There are 3 nested groupings, the coarsest first. Each group lies inside one group of the grouping before and may be the whole of it. The rows also spread widely along 11 directions, which tell nothing about the answers.
In the rows, zero is written as 128.
Known rows, each followed by its group in each grouping:
[139 125  67 207 149 162  59 137  83  80 216  97  64 126  89 107 122 101
 149  78  91 140 109 149 115 108  87  69  89 114 114 173 133 172  33  60
  81  75] -> j_678 vakit rone
[115 130  97 150 125 136 100 138  94 173  92 118 154 132 110 100 170 119
 117 134 145 149 127 105 139 116 134 142 149 171 150 167  94 123 145 122
 116 111] -> j_945 naniz sav
[163 137 126 144  95 119 107 112 123 138  98 129 114 131 152 127 134 140
 115 172 152 109 134 121 134 122 129 158 149 133 162 167  79  80 151 158
 121  94] -> j_945 Gasef Besef
[156 112  92 132 104  77  89 113 110 125  94  96 105 141 143 137 128 142
 151 162 118 162 136 119 157 122 106 186 140 127 177 171 138 103 160 174
 129 110] -> j_945 Gasef magom
[ 97 215 124 148 145 127 124 161 163 131 150 151 145 132  75 152 170 148
  82 154 198 124 161  87 115 114 100 137 154  59 121 125 111 141 169  92
 162 133] -> j_678 guz Fus
[144 165  81 125 145 122 131 118 115  89 180 113 123 125  88 127 116 137
 136 125 122 181  88 135 148 118  71 152 127 115 127 129 122 139 132 101
  93  80] -> j_945 naniz pazu
[199 138  49 133 163 164  78 120  76 179 112  93 128 137 175  30 157  94
 133 121 128  78 109 138  98 127 111 135  94 152 132 174 110 101 127 161
  94 114] -> j_945 Nakiv Sozo
[150  67 126 186  46 206  92 145  63 177 114 108  78 110 112  45 136 156
 157 133 102  52  83 121 110 123 139  40 115 150 143 167  76 113  45  98
 132  87] -> j_945 naniz beru
[101 166  46 144 208 167 114 125 113 155 166 149 164 150  75  99 137 109
 121  85 153 182 142 171 150 112 115 160 118 103 111 150 169 184 154 101
  99 138] -> j_678 vakit pepo
[172 153 104 129 156 114 126 124 131  73 154 124 106 176 123 130 110 171
 156 126 127 133 164 167 136 126  75 137 112  94 160 151 205 122 145 170
  92 160] -> j_945 Nakiv mazi
[121  92 161 173 120 176 150 147 115 146 130 130 112 120 103 108 139 159
 104 137 163  65 123 153  92 113 176  70 143 140 138 154 107  94  95 143
 112 117] -> j_678 vakit zifi
[118  84  78 151 204  97 124 143 108 119 134  81 118 144  83 114 135 157
 154  96 127 169 144 172 121 104 142 121 121 125 157 153 238 142 132 174
  99 164] -> j_678 guz Givom
[135 114 107 132  71 158  92 143  89 178 128  78 118 129 130  73 145 162
 162 149 111 108 105  98 124 138  81  99 115 104 161 148 141 149 118 112
 150 154] -> j_678 guz Fus
[106 212  94 114 164 155 137 109 128 132 163 181 192 166  99 126 138 125
 103 123 156 185 147 133 174 133  65 187 139 136 137 146 118 161 190  94
  85 138] -> j_945 naniz pazu
[114 102 124  95 111 150 150 115  84 150 180 113 116 128 132  84 121 171
 138 144  78 116  85 129 120 166  42 126  96 150 183 136 170 157 129 125
  90 178] -> j_678 guz Fus
[111  83 134 143  94 140 134 129  90 177 112 108 121  90 135 108 146 128
 105 167 136 116  88 118 114 122 156 133 150 175 156 156  71 102 122 137
 113  86] -> j_678 vakit rone
[118 130  75 156 145 114  77 127 122 197  80 141 128 140 125 115 157 113
 115 156 165 134 178 136 145 112 163 186 144  98 160 190 147 127 181 167
 163 130] -> j_678 vakit rone
[142  94  90  94 121 120 119 106  75 174 100  96 145 129 163  84 139 132
 142 148 100 153  95 125 147 146  95 186 121 194 177 161 124 115 162 170
  87 133] -> j_945 Gasef magom
[134 119  69 150 146 130  93 134  99 154 117 118 115 125  98  95 148 127
 133 122 127 136 122 130 134 116 125 146 121 130 135 157 132 133 125 131
 124 108] -> j_945 Gasef magom
[ 60 160  91 105 167  60 134 164 144 140 144 117 142 120  72 157 177 156
 104 153 145 184 150  71 132 133  85 191 147 102 163 121 180 167 202 125
 157 171] -> j_678 guz Givom
[ 83 199  98 161 123 195  99 147 120 157 190 169 139 137  68 100 155 139
 103 123 147 119 136 101 133 134  56 105 114  75 118 136 112 199 126  33
 148 145] -> j_678 guz Fus
[168 181 109 185 130  95  85 130 141 104 106  70 136 119 125 178 150  94
 107 157 207 184 128 119 125  63 174 134 185 103 111 164  44  68 139 132
 121  23] -> j_678 guz Fus
[129 174 106 117  98 158 119 126 121 140 162 117 147 139 109 113 122 154
 142 146 141 153 115 125 151 130  72 144 129  74 133 133 133 163 147  98
 131 131] -> j_678 vakit rone
[146 114 136 212  60 146 102  95 118  94 157 149  53 120 101 165  74 149
 130 169 129 139 113 178 155  93 130 107 143  82 161 185  90 111  84 105
 133  42] -> j_678 guz Fus
[183 122 102  82 121 113 128 100 107 139 114  98 129 153 171  93 115 167
 157 154 114 120 117 143 138 152  78 177 110 130 179 149 165 101 172 197
  94 161] -> j_945 Gasef Besef
[ 99 144  82 174 144 134 110 123 116 111 157 163 117 136  59 138 125 128
 121 119 131 182 136 140 166 106 111 148 141 123 137 162 126 157 126  88
 117  85] -> j_945 naniz pazu
[104 131  92 142 156 112 133 131 122 113 152 145 114 139  66 132 126 158
 131 123 126 160 138 142 149 117 101 156 130 114 155 146 172 147 144 130
 119 127] -> j_945 naniz pazu
[124 107  85 118 154 146 125 172  89 182 117  87 129 105 103  45 188 147
 124 115 128  75  89  88  78 137 120 107 106 159 123 119 125 124 113 134
 121 144] -> j_945 Gasef magom

New rows, each followed by its group in each grouping:
[131 132 135 160 104 133 106 122 113 124 116 145 121 152 118 130 137 149
 121 144 137 126 156 127 143 122 112 127 145 148 173 181 120 111 136 133
 111 127] -> j_945 naniz sav
[154 114  97 125 138 168 148  93  92 104 191 111 117 144 109 105  73 157
 165 111 104 164  88 206 150 124  87 123 105 110 142 145 182 156 105 132
  66 121] -> j_678 vakit rone
[156 144  71 178  96  90  59 121 113  86 129  96  90 140  89 156 117 129
 166 136 120 205 134 124 174  91 105 145 144  82 145 174 131 137 116 109
 139  59] -> j_945 naniz sav
[126  81  87 175 119 121  73 132  70 138 138 111  77 117 123  90 149 112
 135 125  77 114 111 106 122 130 104 122 111 186 172 188 107 123  85 119
 105  92] -> j_945 naniz pazu
[ 93  52  99 127 140 115 143 129  85 176 117  95 118 111 104  94 135 161
 141 140 103 150 100 144 129 130 135 146 126 159 183 150 188 139 142 163
 116 155] -> j_678 guz Givom
[151  99 102 147 124  96 112 120  92 104 137  85  90 114 124 123 130 127
 139 139 102 150  91 120 128 118 110 139 131 169 162 163 108  98 108 143
  88  71] -> j_945 naniz pazu
[114 121  92 169 161 126 100 133 108 136 152 125 101 128 103 114 144 130
 117 126 122 125 136 138 117 119 114 124 116 126 155 169 154 142 124 127
 116 129] -> j_678 guz Givom
[106 121  64 156 172  93 119 172 121 134 118 107 106 111  56 120 164 140
 126 119 143 155 129 113 121  99 146 143 138 115 124 130 161 137 132 137
 148 111] -> j_945 Nakiv mazi
[113 128 108 134 133 152 131 150 100 155 144  86 145 105 107  99 159 125
 119 127 140 137  93 105 109 121 124 118 135 146 121 129  95 132 118 106
 102 106] -> j_678 vakit pepo
[119 122 132 136 127 112 142 137 121  88 182 106  95 123  97 149 118 164
 129 139 121 143 117 131 121 126  91 123 126 116 153 136 153 136 113 128
 100 124] -> j_678 vakit rone
[159 151  91 168 161  90  82 106 124 110 132 109 106 139 151 151 131 103
 114 149 148 155 153 148 131 105 123 166 141 120 163 190 123  98 153 159
  99  88] -> j_678 guz Givom
[144 116  95 131 145 117 119 140 106 136 128 104 104 118 116  97 152 143
 123 131 126 101 110 115 103 129 112 138 115 142 144 143 126 108 123 156
 110 117] -> j_945 Gasef magom
[155 150 158 120  61 155 139  78 123 128 159 167 108 141 161 139  83 168
 121 195 130 101 125 162 152 146  73 163 130  93 183 167 110 112 156 144
 114 120] -> j_678 vakit rone
[100 186  49 143 162 105  84 158 141 166 125 110 144 131  65 124 171 127
 124 137 173 180 151  96 144 101 115 170 143  43 117 135 156 171 181 105
 183 130] -> j_678 guz Fus
[157 124 137 135  87 124 126 111 113 139 122  98 118 128 152 124 121 158
 133 178 137 121 114 136 127 125 115 135 142 118 173 158 112  94 145 155
 119 114] -> j_678 guz Givom
[122 116  96 137 119  86 104 162  95 112 124  54 127 116  89 127 165 137
 150 126 117 186  99  73 129 110 108 122 145 155 142 136 123 130 112 113
 112 100] -> j_945 naniz sav
[ 99  97  95 122 128  81 107 157  93 179  58  78 170 133 133 119 189 123
 134 149 136 194 138  74 151 121 140 179 168 208 175 160 128 118 177 159
 116 142] -> j_945 Nakiv mazi
[123  84  57 124 154 112 112 141  94 175 115  67 121 123  93  78 138 158
 170 123 112 162 109 143 132 117 127 144 117 102 156 140 212 158 143 159
 142 156] -> j_678 guz Givom
[132 131  89 115 114 104 141 104 118 129 148  98 123 119  95 145  95 163
 152 161 128 209  88 157 168 110 100 178 142  73 154 133 163 144 166 139
 132 100] -> j_678 guz Fus
[122  91  69 136 157 166 139 114  85 175 135 140 120 111  95  67 127 134
 120 115 117 123  80 161 133 125 137 145 112 157 131 144 125 135 123 134
  98 105] -> j_945 Gasef Besef
[138 147 120 151 107 151 125 117 121 148 118 115 148 136 112 130 121 145
 130 154 170 163 118 151 151 100 137 131 157 101 139 152 109 120 148 125
 126 105] -> j_678 guz Fus
[140  95 120 173 124 104 104 113 123 118 125 129  73 143 129 153 113 148
 129 156 131 115 163 169 134 112 147 145 137 105 182 194 162  99 134 183
 127 117] -> j_678 vakit zifi
[123  94 119 134 148 134 124 137  93 152 153 104 106 125 141  83 153 149
 120 133 101  81 118 124  89 149  94 108 103 170 176 160 156 122 118 150
  93 165] -> j_678 guz Givom
[120  67  89 127 123 145 132 111  73 161 158 101  95 106 125  84 114 139
 140 133  80 132  71 155 129 137 109 140 106 152 163 158 145 143 110 136
 100 113] -> j_678 vakit zifi
[151  94 117 152  75 124 105 112  94 130 112  61 128 126 136 137 110 132
 166 153 128 196  98 144 160  98 143 133 158 138 156 166 111 114 118 139
 102  74] -> j_678 vakit rone
[152  92 118 156  79 125 124  98 118 133  86 131 109 134 111 137  92 165
 150 166 145 159 120 173 172 101 160 158 158 113 163 168 121  97 141 163
 133  82] -> j_945 Gasef Besef
[127  19 119 181 116 177 114 110  50 190  96  94 114 120 141  67 126 122
 143 119 109 119  88 181 121 111 182  83 129 219 174 196 122 106  81 157
  73 109] -> j_678 guz Fus
[107 154  84 135 142 149 100 109 101 171 148 152 147 137 131 108 145 104
 107 137 130 149 140 130 152 136  90 180 126 140 154 172 111 155 165 109
 109 126] -> j_678 vakit pepo
[123 106 134 152 108  85 145 150 117  79 179  69  72  71  92 160 131 157
 116 161 114 148  62  99  94 113 111 106 144 128 144 121  93 102  90 114
 115  58] -> j_678 guz Givom
[ 73 112 100 156 172 114 149 111 103 148 145 144 144  98  94 151 139 104
  80 144 144 201 101 146 145 105 152 177 161 188 149 159  96 130 157 119
  84  75] -> j_678 guz Givom
[123 136 150 108 115 139 137 151 110 157 146 101 130 117 152  96 174 147
 102 155 129  65 116  78  81 156  80 119 122 160 163 135  99 105 135 137
 103 158] -> j_678 vakit pepo
[121  73 116 135 111 140 137 111  86 154 138 107 111 126 121 105 109 160
 145 142 105 144  96 162 138 126 115 129 126 142 178 160 162 131 125 150
 104 134] -> j_678 guz Fus
[150 128 154 125  32  98 119 157 124 118 103  81 104 121 130 135 148 189
 147 197 131 114 122  58 124 131  90 121 155 110 174 132 104  91 131 138
 162 122] -> j_945 Nakiv Sozo
[113  70 108 166 112 128 123  94  92 126 142 123 105 142  97 140  85 161
 160 136  99 200 118 192 177 111 125 140 135 137 184 176 185 153 123 137
 103 121] -> j_678 guz Givom
[190 154  82 131 142 152 103 112  94 123 152 100 114 121 153  81 136 112
 122 127 127 102  84 134 107 128  87 133 104 139 120 149  77  97 111 131
  79  76] -> j_945 Gasef magom
[118 111 138 126 146 113 161 123 109 127 163 118 105  93 143 133 144 128
  77 157 125 103  92 124  91 139 117 149 133 181 160 149  87  89 130 150
  78  97] -> j_678 vakit zifi
[144 142  88 150 122 140  91 132  98 133 133 119 114 137 106  97 144 134
 139 125 119 128 124 119 132 122  94 122 119 122 143 162 124 135 119 115
 120 110] -> j_945 naniz sav
[132 146  73 177 175 124  91 129 133 153 125 140 105 135  94 116 140 127
 111 135 166 118 160 160 121  99 151 141 129  72 138 172 155 126 147 145
 152 113] -> j_678 guz Givom
[124 110  95 134 141 113 127 150 112 159 125  79 117 106 102  98 153 155
 132 145 140 126 103 116 103 116 135 124 130 108 140 130 146 124 137 143
 140 123] -> j_678 guz Givom
[164 144 110 176 115 164 107 124 110 119 152 140  85 117 108  99 124 133
 116 140 136  78 106 139 112 112 116 102 126 116 129 160  75  95  90 111
 117  63] -> j_945 naniz pazu
[ 93 125 130 124 118  73 118 149 110  93 146 100 130 139 109 158 159 148
 131 138 102 185 139  66 143 140  65 154 146 187 185 151 136 135 142 119
  92 142] -> j_945 naniz pazu
[140 174  69 101 177  63 102 135 124 105 132  85 150 160 118 137 160 132
 144 124 132 197 155  98 147 124  73 188 135 124 154 152 169 134 186 153
  98 142] -> j_945 naniz beru
[131 170  81 104 167 135 128 147 116 134 158 119 145 134  98  91 160 147
 120 118 136 119 117 105 112 138  67 146 108 116 123 116 139 146 146 119
 109 150] -> j_945 Gasef magom
